There are 3 nested groupings, the coarsest first. Each group lies inside one group of the grouping before and may be the whole of it. The rows also spread widely along 10 directions, which tell nothing about the answers.
Some rows, each with its group in each grouping after it:
-2.61	-2.18	-1.48	0.93	-2.41	-0.53	-1.02	-2.23	-0.73	-1.07	-1.41	-0.40	0.44	-1.76	-0.50	0.04	0.31	1.64	0.10	0.11	-1.46 : J888 mize fevak
-0.17	0.35	-0.26	0.74	-0.98	0.11	-0.12	-0.71	0.13	0.78	-0.98	0.29	-1.49	-0.82	-1.73	-0.79	-0.29	1.66	-0.23	-2.48	-0.07 : J818 neneg koga
-1.32	-0.92	-0.73	0.77	0.75	-0.80	-1.35	-1.94	1.59	0.36	1.14	-0.17	0.28	-2.11	0.22	-0.77	0.85	2.71	-2.02	0.42	-0.65 : J314 veb Zuzu
0.40	0.47	0.58	-0.14	-0.30	1.08	1.30	0.00	1.11	1.82	2.46	0.77	-0.38	-0.57	0.58	-1.73	-1.77	-1.29	-1.40	-0.63	1.07 : J843 dusu vam
-0.36	-1.22	1.83	-2.95	-2.14	0.42	0.45	0.89	-0.37	0.17	-0.05	-0.81	-0.16	0.31	-2.70	-0.37	-1.50	0.20	0.10	-2.71	3.95 : J888 Sokaz fevo
-0.78	-0.64	-1.67	0.91	0.33	-1.12	-2.25	1.95	0.05	-0.94	-2.99	2.26	-0.25	0.11	0.74	2.26	-0.02	-0.17	0.13	0.32	1.05 : J867 guzog zifof
0.74	-1.33	-0.44	1.30	0.74	-0.32	1.14	1.07	-0.97	0.52	0.93	1.02	0.35	-1.04	0.31	-1.13	-0.72	-2.39	-0.09	-0.06	-0.15 : J888 mize Sudi
0.42	0.09	0.03	0.05	0.40	0.08	0.39	0.53	-0.16	-0.05	0.66	1.13	1.27	-0.20	-0.17	0.08	-0.53	0.07	0.23	0.36	-0.75 : J867 guzog guz
2.23	0.62	1.49	-0.21	-0.32	0.49	0.91	-1.04	0.31	-3.24	-1.16	-1.00	-0.38	2.68	-0.40	0.38	-1.49	0.12	-1.39	-0.08	0.07 : J888 Fefe Rapa
-1.07	0.19	-0.79	0.34	0.42	0.25	-0.20	0.56	0.13	1.30	0.83	2.31	-0.07	-0.99	-0.66	0.96	0.58	2.52	1.29	0.18	-0.54 : J843 vud Por
1.06	-2.10	-1.79	0.43	1.33	0.27	2.64	2.81	-1.52	0.31	0.91	3.07	-0.28	-1.41	0.23	0.55	-0.79	0.08	1.98	-0.40	0.96 : J843 dusu tazov
1.71	0.48	1.41	-1.04	-0.71	0.81	1.74	-2.47	0.35	-2.01	1.23	-1.11	-0.13	-0.39	-1.82	-0.69	-1.30	3.32	-0.64	-1.62	-1.32 : J843 kedep Kasun
-1.20	-0.20	1.60	-3.53	-0.87	0.58	-1.00	0.10	0.46	-1.09	1.53	-0.05	3.45	0.95	-0.57	1.13	-0.79	1.27	0.44	1.22	1.06 : J867 guzog Sati
0.99	-2.24	0.27	-1.00	-0.22	-0.73	0.30	1.47	-1.13	-1.10	0.34	0.67	1.95	-1.03	-1.04	-0.81	-0.91	-1.90	1.20	-1.26	1.04 : J888 Lakoz runa
1.00	0.85	0.41	0.06	-1.01	1.16	1.03	-1.51	0.29	-0.76	0.20	-0.18	0.16	0.35	-0.22	-1.11	-1.28	0.91	-0.20	-0.36	-1.72 : J818 Sud Patop
1.21	-0.62	0.14	0.43	0.06	-1.32	-0.93	-0.23	0.74	-1.29	-1.11	-0.45	0.20	-1.00	-0.41	-0.75	-0.66	-0.07	-1.47	-2.00	0.70 : J867 tugo pabef
-0.44	0.98	-1.01	-1.95	-0.30	-0.38	-3.47	1.19	2.31	-0.21	-1.29	2.50	2.11	-0.96	-0.17	0.65	-0.96	1.24	0.84	-0.66	0.68 : J818 neneg vez
-0.47	1.40	0.35	0.12	0.37	0.66	0.20	0.48	-0.01	2.15	1.25	2.32	0.00	0.23	-1.27	0.09	0.09	0.88	1.09	0.48	-1.20 : J888 Lakoz pevak
2.64	0.38	1.02	0.82	-0.27	1.37	2.42	-1.11	-0.17	-1.71	0.40	-1.01	-0.64	1.73	0.98	-1.76	-2.25	-1.96	-1.77	-0.34	-1.02 : J818 neneg rifu
-1.76	-0.10	1.43	0.05	-0.81	0.42	0.00	-0.53	-1.27	0.31	0.19	-0.28	-0.73	1.85	-1.59	0.88	1.01	1.69	-0.36	0.52	0.36 : J888 Lakoz Vonal
-1.19	-1.35	-0.51	0.36	0.17	-0.10	0.37	1.23	-1.20	1.39	0.54	1.25	0.68	-0.87	-0.35	-0.20	0.24	-0.28	0.86	0.11	0.32 : J867 tugo mag
-0.32	-1.58	0.13	-2.28	1.14	-0.19	-0.64	1.81	0.68	0.92	2.29	1.12	2.50	-1.18	-0.98	0.05	-0.09	1.25	0.91	0.16	1.90 : J314 zule Vedok
0.90	0.88	1.90	1.40	-0.29	0.94	2.21	-1.42	-1.20	-0.34	0.09	-1.52	-2.36	1.62	-1.91	-1.16	0.31	1.45	-1.48	-1.75	-0.65 : J818 Sud Muda
-3.00	-0.55	0.99	-0.61	0.45	-1.31	-3.62	-0.53	1.74	1.81	1.93	-1.07	1.23	-0.51	0.28	-0.84	1.00	0.16	-2.89	1.14	2.26 : J314 veb Foto
0.54	-2.10	-1.08	1.67	3.40	-0.36	1.86	3.47	-1.44	1.28	1.26	2.73	-0.22	-0.40	1.21	0.45	0.65	-1.46	-0.31	0.67	2.14 : J888 Sokaz dugo
-0.50	-1.09	0.05	0.87	-0.18	-0.31	0.15	-1.61	-0.30	-1.22	0.32	-0.99	1.11	-0.66	0.36	-0.89	-0.10	0.17	-1.15	0.33	-1.66 : J867 tugo ruviv
0.28	-0.37	0.31	2.09	0.62	-0.46	0.27	-1.31	-1.29	-1.78	-0.10	-0.44	0.76	0.71	-0.36	-0.28	0.28	-1.02	-0.64	1.33	-3.16 : J888 mize tuvo
-0.50	0.22	0.23	-0.67	-1.34	0.08	-0.56	0.64	0.28	-0.20	-0.11	0.83	0.31	0.36	-0.53	-0.11	-1.41	-0.99	0.21	-0.42	0.61 : J843 dusu Zumu
-0.30	-0.49	0.29	-0.07	-1.14	0.29	0.68	-0.94	-1.57	-2.87	0.02	-0.27	1.43	1.10	-0.83	0.25	-1.06	-0.16	1.18	1.01	-2.46 : J843 dusu tazov
-0.11	-0.51	0.23	-1.32	-2.64	1.14	0.33	-0.48	-1.28	-2.53	-1.32	-0.22	1.55	1.37	-0.75	-0.27	-1.74	-0.77	1.73	0.11	-1.29 : J818 Sud Muda
-0.24	-0.22	-1.42	0.44	-1.84	-0.55	-2.78	0.26	0.95	-2.43	-2.46	1.19	1.22	0.45	1.82	0.49	-2.02	-2.99	0.02	0.81	-0.62 : J843 vud Por
-3.37	-1.00	-0.70	0.38	0.30	0.53	-1.67	-0.49	0.38	0.81	0.11	0.42	-0.66	1.04	1.73	1.34	1.41	2.32	-2.15	1.96	1.97 : J818 neneg vez
0.60	3.29	0.30	3.28	0.67	0.44	0.08	-0.75	-0.20	-0.20	-1.79	1.14	-1.78	2.72	-0.01	0.49	-0.14	-0.19	-0.59	1.35	-3.96 : J867 tugo mag
0.05	-1.29	1.22	-2.19	1.03	0.71	0.96	0.89	-0.38	0.50	2.72	-0.17	1.80	-0.10	-0.74	-0.58	0.09	1.31	-0.13	-0.53	2.28 : J818 neneg vez
-0.55	1.18	-0.01	0.78	-0.53	0.59	-0.94	-0.63	0.39	-0.39	-1.04	0.62	-0.67	1.52	0.39	0.16	-0.52	0.22	-0.87	0.56	-0.88 : J818 neneg rifu
0.81	1.06	0.60	0.58	0.74	0.55	1.03	0.52	-0.31	-0.25	-0.58	1.18	-1.15	1.75	-0.53	1.09	-0.20	1.38	0.10	0.17	-0.35 : J867 tugo pabef
-0.07	0.15	1.39	-0.30	-1.04	-0.22	-0.24	0.37	-0.85	-0.45	-0.43	-0.56	0.68	1.24	-1.65	-0.92	-1.15	-2.41	-0.30	-0.80	0.34 : J888 Sokaz dugo
-0.14	0.36	0.13	-0.33	0.79	-0.90	-1.78	0.47	0.33	-0.58	0.78	1.22	2.03	-0.81	-0.66	-0.05	-0.27	0.15	0.14	0.13	-1.00 : J843 kedep Kasun
1.30	0.63	2.90	-1.29	0.29	0.85	1.12	-0.84	0.65	-1.49	1.45	-1.86	0.17	2.62	-0.05	-0.67	-1.29	-0.47	-2.96	-0.03	1.61 : J888 Sokaz dugo
2.06	0.38	1.23	0.06	1.19	0.14	1.00	1.39	-0.89	-1.71	0.53	0.49	0.52	1.63	-0.15	-0.11	-1.37	-1.97	-0.27	0.10	-0.12 : J843 kedep Kasun
-0.78	0.27	1.69	-2.93	-2.11	1.23	0.14	-0.22	-1.25	-2.70	-0.82	-0.20	1.97	3.01	-2.08	1.43	-1.47	0.71	1.97	0.79	-0.30 : J888 Sokaz dugo

New rows, each followed by its group in each grouping:
0.77	0.93	1.08	1.28	-0.71	-0.96	-0.38	-0.49	-1.26	-1.62	-1.32	-0.56	-0.27	0.57	-3.16	-0.25	0.06	0.14	0.89	-1.95	-2.22 : J843 vud Por
-0.44	-1.32	-0.07	0.25	-2.28	-0.52	-0.11	-1.25	-1.15	-1.54	-0.95	-0.91	0.09	-1.13	-1.70	-0.97	-1.14	-0.16	0.20	-1.80	-0.83 : J843 kedep Kasun
-1.01	-3.51	0.55	-0.94	0.83	0.40	0.89	-0.18	-0.54	-0.69	2.93	-0.68	1.66	-0.02	1.95	0.21	0.57	0.70	-2.02	1.87	2.50 : J888 Lakoz Vonal
1.47	1.81	0.60	0.13	1.00	0.84	0.53	0.46	1.12	-0.48	1.26	1.52	0.38	1.24	0.89	-0.06	-1.54	-0.92	-0.77	0.82	-0.62 : J843 dusu vam
-0.43	-0.12	0.35	-0.11	0.96	-0.35	-1.24	-0.25	0.98	-0.06	1.15	-0.03	0.86	0.10	0.26	-0.33	-0.01	0.59	-1.13	1.25	0.03 : J314 veb Foto
-1.48	1.13	0.05	0.93	1.32	-0.14	-0.92	1.37	-0.86	1.63	1.18	2.42	1.50	0.71	-0.63	0.41	0.56	-1.08	1.35	2.31	-1.94 : J888 mize Sudi
0.89	-1.79	-1.25	1.73	-0.45	-1.99	-0.51	1.16	-2.69	-2.92	-2.54	0.71	0.94	-1.29	-2.06	-0.15	-0.61	-1.93	2.00	-1.71	-1.99 : J843 kedep Kasun
-0.42	2.46	1.28	1.84	-0.28	-1.29	-1.92	0.60	-0.37	1.59	-1.58	-0.01	-1.85	1.19	-3.26	-1.05	0.17	-1.44	-0.04	-1.42	-1.04 : J314 veb Foto
-0.77	-2.07	-1.43	2.19	0.03	-0.19	1.04	-1.06	-1.74	-1.45	-0.55	0.09	0.33	-0.32	0.83	0.70	0.35	0.67	-0.07	1.47	-2.29 : J867 guzog zifof
1.11	0.25	0.47	0.67	0.53	0.84	1.43	0.73	-0.80	-0.10	0.26	0.56	-0.54	1.14	0.03	-0.37	-0.48	-0.15	-0.11	-0.15	0.07 : J818 Sud Patop
-0.36	-0.40	-0.82	1.68	2.55	-0.33	-0.42	1.43	-0.34	-0.96	-0.90	1.80	-0.22	1.14	1.76	1.95	0.95	0.65	-0.86	1.95	-0.06 : J867 tugo ruviv
-1.70	-4.46	-0.97	1.31	-1.37	-0.93	1.23	-2.30	-2.05	-0.05	1.54	-2.02	1.72	-3.95	-0.54	-2.67	0.49	0.12	-0.44	-0.97	-1.38 : J867 tugo mag
-1.51	-1.23	0.29	-1.78	-1.33	0.34	-0.23	0.11	-0.01	1.09	1.11	0.27	1.67	-1.18	-0.66	-0.59	-0.63	0.54	0.61	-0.32	1.08 : J867 tugo mag
-0.10	1.44	1.74	0.04	0.89	-0.05	-0.61	0.79	-0.55	0.10	0.10	0.91	-0.14	1.99	-1.98	1.14	0.82	1.27	0.24	0.24	-0.17 : J888 Lakoz Vonal
0.52	-2.47	-0.53	-1.18	-1.30	-0.06	0.82	-0.51	-0.79	-2.06	0.20	0.09	2.65	-1.32	-0.93	-0.58	-1.26	0.17	1.39	-0.31	-0.46 : J888 Fefe Rapa
0.77	-1.56	0.47	0.55	0.04	-0.69	1.50	-0.53	-1.03	0.45	1.80	-1.11	0.91	-2.23	-2.20	-2.86	-0.40	-0.81	0.29	-1.66	-1.24 : J314 veb Zuzu
-0.63	-2.43	2.16	-0.68	1.33	-0.95	-0.19	0.78	-1.70	-2.33	1.05	-2.42	1.09	2.21	-0.63	0.35	0.93	-0.69	-1.64	0.97	2.61 : J314 veb Zuzu
-1.16	-0.80	0.65	-0.28	-1.15	-0.16	-1.73	-0.09	0.17	-1.69	-1.79	-0.56	-0.80	2.21	0.94	1.30	-0.61	-1.20	-2.02	0.78	2.39 : J888 mize tuvo
-0.35	1.58	0.75	0.22	0.03	0.31	-0.63	0.57	0.48	0.85	-1.14	1.04	-1.66	1.54	-0.71	0.92	-0.15	1.23	-0.67	-0.41	0.84 : J867 tugo mag
-0.54	1.11	1.55	0.88	0.13	0.89	0.94	-1.49	0.29	0.78	0.81	-0.79	-1.51	1.89	0.05	-0.19	0.12	1.32	-2.19	0.63	-0.14 : J867 tugo pabef
-0.02	1.65	2.72	-0.46	1.91	1.25	1.55	1.17	-0.17	1.63	2.11	0.32	-1.27	3.07	-0.68	1.37	0.63	1.55	-1.61	0.78	2.18 : J867 guzog Sati
-0.55	0.62	0.91	0.51	1.52	-0.32	-0.21	1.07	-0.02	0.83	1.51	0.92	0.13	0.81	-0.35	0.33	0.60	0.09	-0.91	0.57	0.67 : J843 dusu Zumu
-0.63	1.84	0.13	-1.67	0.12	0.94	-0.19	1.60	-0.09	0.89	0.14	3.40	1.39	0.82	-2.22	1.56	-0.45	2.11	3.06	0.74	-1.15 : J888 Sokaz dugo
-0.73	1.24	0.26	0.33	1.69	-0.38	-2.36	-0.29	1.48	-0.07	0.32	0.86	0.41	0.59	0.32	0.71	1.14	2.44	-1.76	0.78	-0.14 : J818 neneg rifu
0.24	-1.05	1.18	0.20	1.52	0.04	2.01	-0.43	-1.24	-1.48	1.81	-0.68	-0.22	0.77	-1.08	0.78	1.09	2.94	-0.83	0.15	0.22 : J843 dusu Zumu
-0.23	0.37	2.27	-1.66	-0.28	-0.84	-1.73	0.59	0.28	0.31	1.11	-0.35	1.65	0.22	-2.13	-0.70	-0.04	-0.32	-0.55	-1.19	1.46 : J888 Lakoz Vonal
-0.26	0.42	-0.10	-0.91	-1.27	0.23	-2.01	-0.92	1.87	-2.20	-1.08	0.25	1.70	1.08	2.23	0.89	-2.03	-0.74	-1.46	1.83	-0.40 : J867 guzog zifof
-0.42	-0.40	0.02	0.49	-0.69	1.04	0.88	-1.59	-0.67	-1.03	0.36	-0.48	0.61	0.75	0.00	-0.53	-0.64	0.71	-0.28	0.64	-1.74 : J818 neneg koga
-4.10	0.10	0.58	1.90	-1.71	-0.04	-0.80	-0.60	-2.46	2.59	1.10	-0.04	1.80	0.91	-1.32	-1.98	0.21	-4.14	0.61	2.17	-2.83 : J888 Sokaz dugo
-0.79	-0.64	-0.45	-0.53	-2.83	0.47	-1.83	-0.11	0.58	-2.24	-2.61	0.70	0.22	2.07	2.04	0.56	-2.47	-3.38	-0.63	1.34	0.83 : J888 Lakoz runa
1.68	-0.41	2.34	0.11	1.33	-1.74	-1.01	-0.13	0.20	-2.74	-0.02	-2.33	-0.34	0.88	-1.39	0.06	0.69	0.68	-2.78	-2.20	2.16 : J843 vud Por
-2.35	-1.62	0.98	-0.77	0.67	-1.65	-2.95	1.09	0.03	0.95	1.35	0.21	2.05	-0.58	-0.51	-0.10	1.31	-0.83	-1.12	0.33	2.51 : J888 Lakoz runa
-1.14	-0.76	-0.78	2.98	0.12	0.16	1.26	-1.94	-0.41	2.27	1.63	0.25	-0.85	-1.36	-0.02	-1.72	0.63	0.57	-1.47	0.63	-1.70 : J888 Fefe Rapa
0.39	0.26	0.20	-0.53	-0.57	1.00	0.20	-0.84	0.40	-2.37	-0.42	0.49	1.29	1.77	0.99	0.47	-1.76	-0.49	-0.57	1.75	-1.23 : J888 Sokaz dugo
-0.03	-1.20	-0.24	2.32	0.35	-0.52	1.65	0.25	-1.97	0.91	-0.12	0.20	-2.95	-1.18	-1.99	-0.47	0.70	1.31	-0.48	-2.38	0.51 : J843 kedep Kasun
0.12	-0.29	0.39	1.23	0.57	-0.66	0.64	0.56	-1.34	0.92	0.63	0.57	-0.11	-0.97	-2.17	-0.76	0.40	-0.15	0.59	-1.15	-0.81 : J888 mize Sudi
-2.14	-0.68	0.65	-0.97	-1.24	0.68	0.12	-0.65	-0.65	0.51	1.01	-0.20	1.17	0.53	-0.41	0.50	-0.27	0.80	0.16	1.15	-0.01 : J867 guzog zifof
-0.60	-2.75	-0.39	0.27	0.08	0.44	1.65	0.87	-1.99	-0.96	-0.48	-0.12	-0.87	1.23	-0.79	1.22	0.29	1.25	0.65	0.55	1.36 : J314 zule Vedok
-0.52	-0.07	-0.44	0.36	-0.06	-0.48	-1.32	-0.08	0.57	-0.55	-0.43	0.92	1.12	-0.16	0.28	-0.16	-0.65	-0.71	-0.74	0.45	-0.57 : J888 Sokaz dugo
0.30	-3.36	-0.20	-1.37	0.46	-0.20	1.00	1.05	-0.90	-1.16	1.31	0.38	2.27	-1.07	-0.06	0.09	-0.24	0.28	0.45	0.08	2.25 : J888 Fefe Rapa
-0.42	-0.21	0.10	0.05	1.17	0.14	-0.10	1.16	-0.25	-0.29	0.25	1.48	0.58	1.21	0.18	0.97	0.03	0.14	-0.27	1.13	0.49 : J888 Sokaz dugo
-0.71	1.49	1.89	-1.24	0.31	1.14	0.25	-0.09	0.56	1.22	2.25	0.42	-0.41	1.48	-0.54	0.25	-0.49	1.41	-1.11	0.52	1.15 : J843 kedep Kasun
-0.17	-0.92	1.77	0.52	0.59	-0.05	2.22	-0.90	-2.73	0.06	2.46	-0.61	1.29	-0.10	-3.50	-0.97	1.44	1.48	1.62	-0.29	-2.58 : J888 Lakoz runa
-1.08	0.13	0.16	1.20	-1.10	0.23	-0.12	-0.26	-0.05	1.17	-0.25	-0.12	-1.51	0.81	-0.07	-1.23	-0.92	-1.98	-0.98	0.31	0.03 : J314 veb Zuzu
-1.17	0.91	1.19	0.13	0.22	0.54	-0.35	-0.76	-0.19	1.05	1.40	-0.25	0.48	0.85	-1.21	-0.70	0.44	1.00	-0.62	0.13	-0.62 : J818 neneg koga
-0.67	-0.52	1.52	-0.84	1.52	0.58	1.46	0.80	-1.03	0.20	3.38	0.24	1.33	1.15	-0.27	0.20	0.24	0.51	-0.12	1.53	0.74 : J843 dusu tazov
1.02	-1.03	-0.15	0.31	1.46	0.42	2.03	0.02	-0.30	-0.17	1.13	0.80	0.06	-0.89	-0.07	0.15	0.15	2.54	-0.09	-0.19	-0.43 : J867 tugo mag
-0.45	-1.31	0.70	0.45	-0.42	-1.20	0.02	-0.34	-2.11	-0.28	-0.18	-1.26	0.36	-1.48	-4.06	-1.24	1.07	1.72	0.88	-3.29	-0.35 : J818 neneg koga
0.72	-0.38	0.30	-0.53	1.17	-0.12	-0.02	1.32	0.03	0.19	1.24	1.03	1.54	-0.91	-0.60	-0.94	0.03	0.07	0.17	-0.91	0.55 : J818 Sud Muda
-0.77	-1.14	2.44	-0.42	-0.10	0.30	2.93	0.55	-3.65	1.05	2.26	-1.12	0.84	0.71	-4.37	-1.10	0.74	0.12	1.67	-1.26	-0.16 : J888 Sokaz dugo
-0.71	-0.58	0.63	-0.46	-2.36	0.58	0.79	-1.68	-1.26	-1.01	0.18	-0.83	1.35	0.01	-1.66	-0.93	-1.10	-0.33	1.08	0.02	-2.12 : J888 mize fevak
0.27	-1.41	0.64	-1.04	-0.93	0.15	-0.05	0.05	0.49	-0.55	0.09	-1.03	-0.05	0.41	-0.51	-0.54	-1.32	-0.38	-1.05	-0.68	2.15 : J314 zule Vedok
0.90	2.78	2.33	-0.60	0.76	2.21	3.02	1.34	-0.92	1.98	1.17	1.21	-2.62	3.58	-2.52	0.79	-0.64	1.66	1.51	0.42	0.07 : J314 veb Foto
-0.80	-2.03	-2.23	1.17	0.88	-0.26	-0.63	1.91	-1.15	-0.77	-0.85	2.20	1.38	-0.30	1.56	0.71	-0.10	-1.37	0.92	1.34	-0.16 : J818 neneg koga
-2.07	-2.23	-1.42	1.45	0.44	-1.10	-0.96	1.20	-0.55	0.41	-0.34	1.19	-0.82	-0.81	0.95	0.80	0.84	-0.06	-1.12	0.22	2.15 : J843 dusu Zumu
-1.86	-0.97	-1.45	0.15	-1.52	0.55	-0.71	-1.01	0.23	0.14	0.25	1.27	1.33	-0.77	1.38	-0.13	-1.16	-0.64	0.26	1.98	-1.43 : J888 mize Sudi
-1.27	0.08	-0.13	0.03	-1.48	1.33	0.83	0.23	-0.53	1.26	-0.23	1.50	-0.74	0.88	-0.55	0.17	-1.15	-0.14	0.68	0.48	-0.01 : J888 Sokaz fevo
-1.34	1.66	0.99	-0.83	-1.29	1.98	0.94	0.03	1.07	3.26	0.99	0.92	-2.68	1.55	-0.68	-0.26	-1.16	1.04	-0.53	0.19	1.72 : J314 veb Zuzu
-1.49	0.43	-0.61	0.11	-0.17	-0.09	-0.98	0.64	0.26	1.60	0.39	2.00	1.10	-0.94	-0.64	0.50	0.06	0.76	0.76	0.38	-0.68 : J867 guzog Sati
-0.95	0.35	-0.48	0.00	-0.76	1.11	0.10	-0.62	0.52	0.67	0.58	2.08	0.25	0.21	0.41	0.30	-0.64	0.73	0.67	1.49	-1.39 : J888 Lakoz runa
-1.19	-0.25	0.18	1.42	-0.97	-0.29	-0.08	0.11	-1.28	2.05	-0.05	-0.28	-0.70	-0.63	-1.91	-1.98	0.19	-1.35	-0.17	-1.93	0.02 : J818 neneg vez
-0.46	2.45	1.81	-1.92	-2.30	0.58	-1.99	-2.59	2.16	-0.26	0.30	-1.17	1.29	0.91	-2.66	-0.90	-1.50	1.95	-0.19	-0.26	-2.02 : J314 zule Vedok
0.13	-1.46	1.50	-0.60	-0.27	1.06	2.08	0.11	-1.44	-2.01	0.81	-1.22	-0.72	2.47	0.23	0.67	-0.75	-0.31	-1.33	0.32	2.30 : J843 dusu vam
1.59	1.95	1.12	2.60	2.65	-1.27	0.79	-1.56	-0.66	0.00	1.32	0.07	0.39	-1.34	-3.69	-0.50	2.17	4.16	0.08	-1.31	-4.87 : J867 guzog guz
0.01	1.82	-0.31	-0.59	1.30	0.61	-0.86	0.53	1.90	1.54	0.90	3.40	-0.13	-0.27	-0.11	1.30	0.13	3.14	0.32	0.62	-0.35 : J888 Lakoz pevak
-0.58	-3.65	-1.61	0.24	0.18	0.18	1.97	-0.20	-1.18	-0.80	0.59	0.38	-0.16	-1.76	0.19	0.21	0.18	2.28	0.53	0.23	0.48 : J314 veb Zuzu
-0.02	-0.90	1.50	1.15	1.69	-0.12	2.87	2.03	-3.48	1.74	1.49	0.07	-1.29	0.83	-3.77	-0.53	1.41	0.23	1.73	-0.98	0.17 : J314 veb Zuzu
0.40	-1.74	-0.16	0.90	2.34	-1.35	0.19	3.22	-2.07	-0.04	0.49	1.49	0.27	-0.40	-0.55	0.54	0.67	-1.33	0.36	-0.58	1.92 : J843 kedep Kasun
0.37	1.13	0.41	-1.24	-0.50	-0.52	-1.65	0.38	0.67	-0.62	0.11	1.22	1.81	-0.71	-1.46	-0.41	-1.46	-0.26	0.87	-0.83	-0.97 : J843 kedep Kasun
0.81	1.14	1.55	0.57	-0.15	0.61	-0.10	-0.28	0.57	-0.77	-0.40	-0.15	-1.22	2.70	0.80	0.14	-1.03	-1.41	-2.26	0.71	0.62 : J888 Lakoz Vonal
-0.50	-1.65	-0.58	-2.00	-0.89	-0.31	-1.19	0.92	-0.83	-2.84	-1.48	1.41	2.32	0.24	-0.94	2.15	-0.59	0.93	2.34	0.65	0.11 : J888 mize tuvo
-0.46	-0.24	-0.36	-0.31	1.33	1.62	1.07	0.28	0.62	0.56	0.80	1.43	-1.12	1.19	1.47	1.44	0.34	3.31	-1.09	1.14	1.61 : J818 neneg vez
0.68	-0.90	0.16	-0.23	-1.65	0.27	0.76	-1.50	0.05	-1.65	-0.86	-0.71	-1.00	-0.34	-0.59	-0.12	-1.38	1.03	-0.79	-1.37	0.21 : J888 mize Sudi
0.37	-0.12	-0.44	0.60	-0.38	-0.55	-0.55	0.31	-0.41	-1.19	-0.94	0.87	1.42	-0.14	-0.23	0.13	-0.81	-0.99	0.40	0.16	-1.50 : J867 guzog guz
2.40	3.93	-0.32	0.96	0.65	-0.47	-1.18	2.07	0.81	-0.16	-2.63	3.51	0.52	0.30	-1.73	0.01	-1.86	-1.70	2.60	-1.22	-3.63 : J867 tugo ruviv
-1.60	-1.39	-0.66	0.82	0.38	-0.50	-0.61	0.88	-0.15	1.37	0.15	1.03	-0.41	-0.71	0.25	-0.17	0.32	-0.49	-1.34	-0.25	2.00 : J888 Sokaz dugo
-0.45	0.63	0.97	-0.77	0.62	-0.42	-1.33	1.24	0.07	-1.20	-0.17	0.73	0.07	1.71	-0.70	1.43	-0.10	0.67	-0.28	0.26	1.44 : J843 dusu tazov
1.02	3.03	1.22	1.49	1.73	0.68	0.56	1.59	0.02	0.24	-1.57	1.65	-3.06	3.92	-0.22	2.46	0.04	0.90	-0.92	0.62	0.40 : J867 guzog zifof
1.22	-1.08	-1.27	-0.45	-0.77	1.24	1.40	-2.46	1.55	-1.11	1.96	0.90	2.39	-2.18	2.14	-1.45	-2.41	0.09	-0.39	1.51	-3.00 : J888 mize tuvo
0.93	1.05	1.35	1.57	1.82	0.51	1.62	-1.32	-0.42	-0.19	2.18	-0.03	0.94	1.39	-0.64	-0.73	0.44	0.55	-0.90	1.85	-2.74 : J888 Fefe Rapa
